There are 4 ways to turn a row about zero (a turn may also mirror it). The second row of each pair is the first, turned, with some noise. The first 36 pairs use one turn. New pairs use 3 turns, one after the other, and a turn may come again.
Known pairs, each followed by its turns in order:
[19 -7  4 -8  1 19  3 30]
[  4 -10  11   3 -16  15   9  29]
(2)

[-10  -9  -3  -9 -18  13  -5  17]
[ -1  15  17  15 -11   6  -4   9]
(2)

[ -7  10 -12 -20   5   8  -2 -22]
[-13   9  18 -15  -7  -8  -6 -12]
(3)

[ -1 -26  14   0 -12  25  20  -7]
[ 11  -2  26  -2   9 -20   2  21]
(2)

[  6  19 -24   7 -24   3   5   3]
[-32  -4   6   7 -13  -4 -15  -2]
(2)

[ 19  -6  -2   1  -6  -1  17 -15]
[-4 16 16  7  9 -6  1 13]
(3)

[-10   4  14   1 -10  13  14  12]
[ 19  -3   0   6 -12   7 -17   3]
(0)

[ -1  -5  13  -8  17 -13   6 -18]
[-10 -14  -9   4   4 -25   3  -3]
(0)

[ -3  -4  22   0  -3  16   7 -20]
[-18  25 -10  11   4   0   5 -16]
(3)

[  2  -8  12 -15   8 -23 -13  16]
[ -1 -18 -18 -22  -4   0  13  13]
(0)

[  1  -3  11   6  36 -10  20   7]
[-24 -13 -29   6   8   4  21  -7]
(1)

[ 13 -29  10  31   9   6   4 -29]
[-17  16  -6  -7   4 -24 -21 -33]
(0)

[  2   4 -11  -5 -25  -3  -2  21]
[ -9  10   8   7 -28   0 -12   5]
(2)

[ 11   7  17  -1   2   4 -15 -10]
[-11 -13   6  -7   8  -8 -17   7]
(0)

[ -1 -20  -8  14   2   2  26 -24]
[-22  14 -16 -22 -13  -9  -3 -16]
(1)

[ -1 -13  15   6  -3  14   8  15]
[  0   3   0   6  -1 -25  16  -2]
(1)

[11 17 15 -3 13 -7 16 25]
[  9 -18 -18  21  15   5  17 -10]
(1)

[ 14  -1 -19   6  26  -9   0  -2]
[ -3  14  -5  -2  25 -13  16   1]
(0)

[  9   0 -15 -19  15  33  -1  -1]
[-10  -7  27  -4  17  27   7  11]
(2)

[ 10 -10 -10   4  -5   5 -32  -1]
[ 15  -5   3  11 -27 -20  -2   1]
(3)

[ -5  -6 -10  32 -13   1   2 -12]
[ -3  24 -12 -13   5 -15 -17   8]
(1)

[-3  1  5  8 -7 -6  7 29]
[15  6 -6  7 21 -9 12 -2]
(1)

[27 -3 12 25  2  3  6 -8]
[-2  2  5 34 16 -6  0  6]
(3)

[ 33   6  -8   5   5  -8   2 -11]
[ -3 -20 -10  -3  -2  -1 -27 -13]
(1)

[ 35   8  -8   4  12 -12  25   7]
[ 10   2 -26   9  38   4   3  -8]
(0)

[ 15   3  -3 -15  -5  14  17   1]
[-14  15   6  -3   2   9 -15  14]
(3)

[  5  -7  -7 -20   0 -24 -26   0]
[  8  14  -1  -9 -21  18  14 -28]
(2)

[ 28 -13   2 -13  -7 -18  13 -20]
[-15  18  25   7   3 -11  22  22]
(3)

[ 14 -19  22 -41   6 -11   1  25]
[ 35  13   4 -26 -24  25   6  16]
(2)

[ -4   0  -1 -18 -29  20  -1  13]
[ 16  13  27  10  -7  -8   4 -13]
(1)

[-28 -26   6  -8  12  25   6  23]
[ 15  12 -15  -3 -16  40  -5 -17]
(3)

[ -3  14  13  -7 -27  10  -5  13]
[  7 -11   8   0 -10  28 -14   9]
(0)

[-16 -10  -2   5   3   7   5  21]
[ 13   3   3  21   1   5 -13   8]
(2)

[  4  -4  -4   5  29 -23  28   6]
[ -1 -14  25   4  25  26  14   6]
(3)

[  5 -12 -11 -18  11  -1 -12   6]
[-12 -19  18  -5   6   6   5   0]
(1)

[ 9  3 -7  3  8 22  7 13]
[11 22 -4  4  7  2 -9 12]
(0)

New pairs, each followed by its turns in order:
[ 18   6  -2  -8  -2 -10  13 -12]
[ 25  -3 -13  -1  -5   7  -3   4]
(1) (3) (1)

[ 17  14  -2  -2  10 -41  29  10]
[  4  26  10   5  30   2 -10 -35]
(0) (1) (2)

[ -2 -28 -19 -26   3 -11   7  -1]
[ 14  -7 -18 -22  28 -12  -1  -3]
(2) (3) (3)

[-14  16 -24   9  -1  -2  -4  -4]
[ 2 -9 -6 13 26  8 -9  1]
(0) (3) (2)

[-14  19  -3  13  29  -8  17  -1]
[ 32   4 -18 -14  -5 -15  -9 -15]
(0) (3) (0)

[ 11  -9 -11  -7 -17 -20  16   2]
[ 11   2  25  15  15 -10  -5  -9]
(3) (2) (1)

[ -2  13 -17 -14   3  10 -14   5]
[ -1 -26 -11  -2   6  -8 -13  -1]
(0) (1) (2)

[-14  -6 -25  25  -1  15  14   2]
[-21 -15  -6  -7  -1 -17   3  27]
(0) (0) (1)

[ 16 -16  -2  30  17  24   1  21]
[ 22  12 -17 -20 -11   6  33 -10]
(0) (3) (3)

[ 10 -14  21 -17  -6 -21  -2 -25]
[-17   8  19  33  11  -2 -11   2]
(1) (0) (2)

[-31  15 -29 -16   4   3  -8  -3]
[  4  -9  36   0  26 -11  -5  14]
(0) (1) (3)

[ -8 -11   8  -5   2  -8 -11  45]
[ 15 -19  19  -6 -26  24  16  -3]
(1) (2) (2)

[ -6 -18   1   0   6   1  20  -6]
[  2  14   4  -3   9  -7  -1 -20]
(0) (2) (2)

[ -9  -7   5  26  15  14 -13  -3]
[-18 -12   4 -24   8 -16  -6   0]
(2) (2) (1)

[  1 -27  27 -11   8  18   0   0]
[  9 -29  11   0   7 -17  -4 -22]
(2) (1) (2)

[  2  16  -5  -2 -13   0 -12  -4]
[-1 15 17 10  1 -1 -2 -7]
(0) (3) (0)

[-10  -6   8   0  17  11 -10  18]
[ 2  0  7 -5 23 -9  2 17]
(2) (0) (0)

[  0   6   2   3  31 -17  27  -2]
[-18  27  -2  13 -24  -2 -12  11]
(3) (3) (1)

[-10   4  -2  -7  26 -28  -8  -6]
[ -6  13  19 -20  -2 -18 -24  -2]
(3) (1) (2)

[ 28  -5 -11  -8   7 -18  -1  -7]
[25  5 -8 21 -2 19 -1 -6]
(2) (3) (1)

[-20  12   9 -31   7  -4 -12  -4]
[  0   7  21   6 -17   4 -24 -22]
(0) (0) (1)

[-23   2 -15  -4  10  17  11 -25]
[ 17  15  21   6   3 -30  -1  -6]
(3) (1) (1)

[-26 -21  -4 -29   3   2  24  -6]
[ -2 -39  -5  11  26   7  -5  -8]
(0) (3) (1)

[-7  6 11 -4 -3 35 -8 -5]
[ -6 -16   3  22 -10  27   6  -1]
(2) (2) (2)

[34 14 -8 -7 15 23  5  2]
[ 15   2  -1 -12 -30  21  10  15]
(1) (0) (1)

[ 21  15 -13 -38  -5  -2   8 -15]
[-17  15 -27  -5 -13  33 -12  -1]
(3) (0) (0)

[ 19  -4  -1 -13  -2  -8  32  -1]
[ 15   0 -11  -6  23 -12   8 -26]
(1) (0) (3)

[-4 15 26 -2 -3 -5  0  0]
[  5 -11   0  16  18 -13   0   9]
(1) (3) (1)

[  7   4 -15 -13  -2 -12  17  -5]
[-10  10 -15  -5   0 -20   6 -17]
(3) (1) (1)

[ -7 -10   5  12  -1  11   5  20]
[-14 -20  -6  -4   3   3  -7  -9]
(3) (0) (3)

[  0  12   1   9  -3  15   2 -12]
[ -6   3  -3  14   6  -7 -12 -10]
(1) (2) (2)

[ -1  14  16 -24  -1  10  -1   6]
[  4  -1  18  17  -9  11  -2 -13]
(0) (0) (1)

[ 12  22   4 -43  21 -20  13  -6]
[ 43  10   8 -24 -10  27   0  -2]
(2) (0) (0)

[-7 -3 -8 -8  5 22 -9 -3]
[ -4  -3 -16   7 -13  -8  -2  16]
(3) (1) (3)

[  1  18  10  -6   2  -2 -13   5]
[ -2  -7 -10 -17  12   7   0   9]
(1) (1) (1)

[ 13 -15   8   0   6 -11  -7  19]
[  3 -23   2  -5 -11  -9 -12 -13]
(1) (2) (1)

[18  2 12  5 -3  8  3  7]
[ -3  -2   9 -15   4  17  -7  -2]
(2) (2) (0)

[  8  32  -9  -3 -14  16  18   3]
[ 15 -15 -31   1 -10  14   3  15]
(3) (0) (0)

[-21  -5   1   1 -17  -2  23  21]
[19 -8 -8  6 24  7 -6 24]
(0) (3) (1)

[-19   9   4  -4   6  11  -4  20]
[-14   2 -26   2  -8  -8  10  -7]
(3) (1) (3)

[15  8 -3 18 -6  6 11 18]
[-27 -11   2 -16  -9   8  -2   8]
(3) (0) (3)

[  3 -15   2   7   8  -6  -2   4]
[ -2  -7   6 -15  -3   7  -5   2]
(2) (1) (1)

[ -6   1 -11 -23  -5  15  25 -27]
[ 21  -3  -9 -10 -20  11  22  28]
(2) (0) (3)

[  3  10 -12 -13  15   9  10   5]
[ -4  -3 -15  20   1  -8   7  -2]
(2) (2) (1)

[ 16  10  24 -17  10 -13 -19  12]
[  1  -7 -12 -33   1  23  12   4]
(1) (1) (1)

[  2 -11   5 -11 -19   2 -14  -5]
[ -5   3  11 -12  -4 -18 -13  11]
(0) (3) (3)

[-20  -1 -13  -3  10   5  -6 -30]
[-24   4  15   8  -3  13  19  17]
(1) (3) (0)

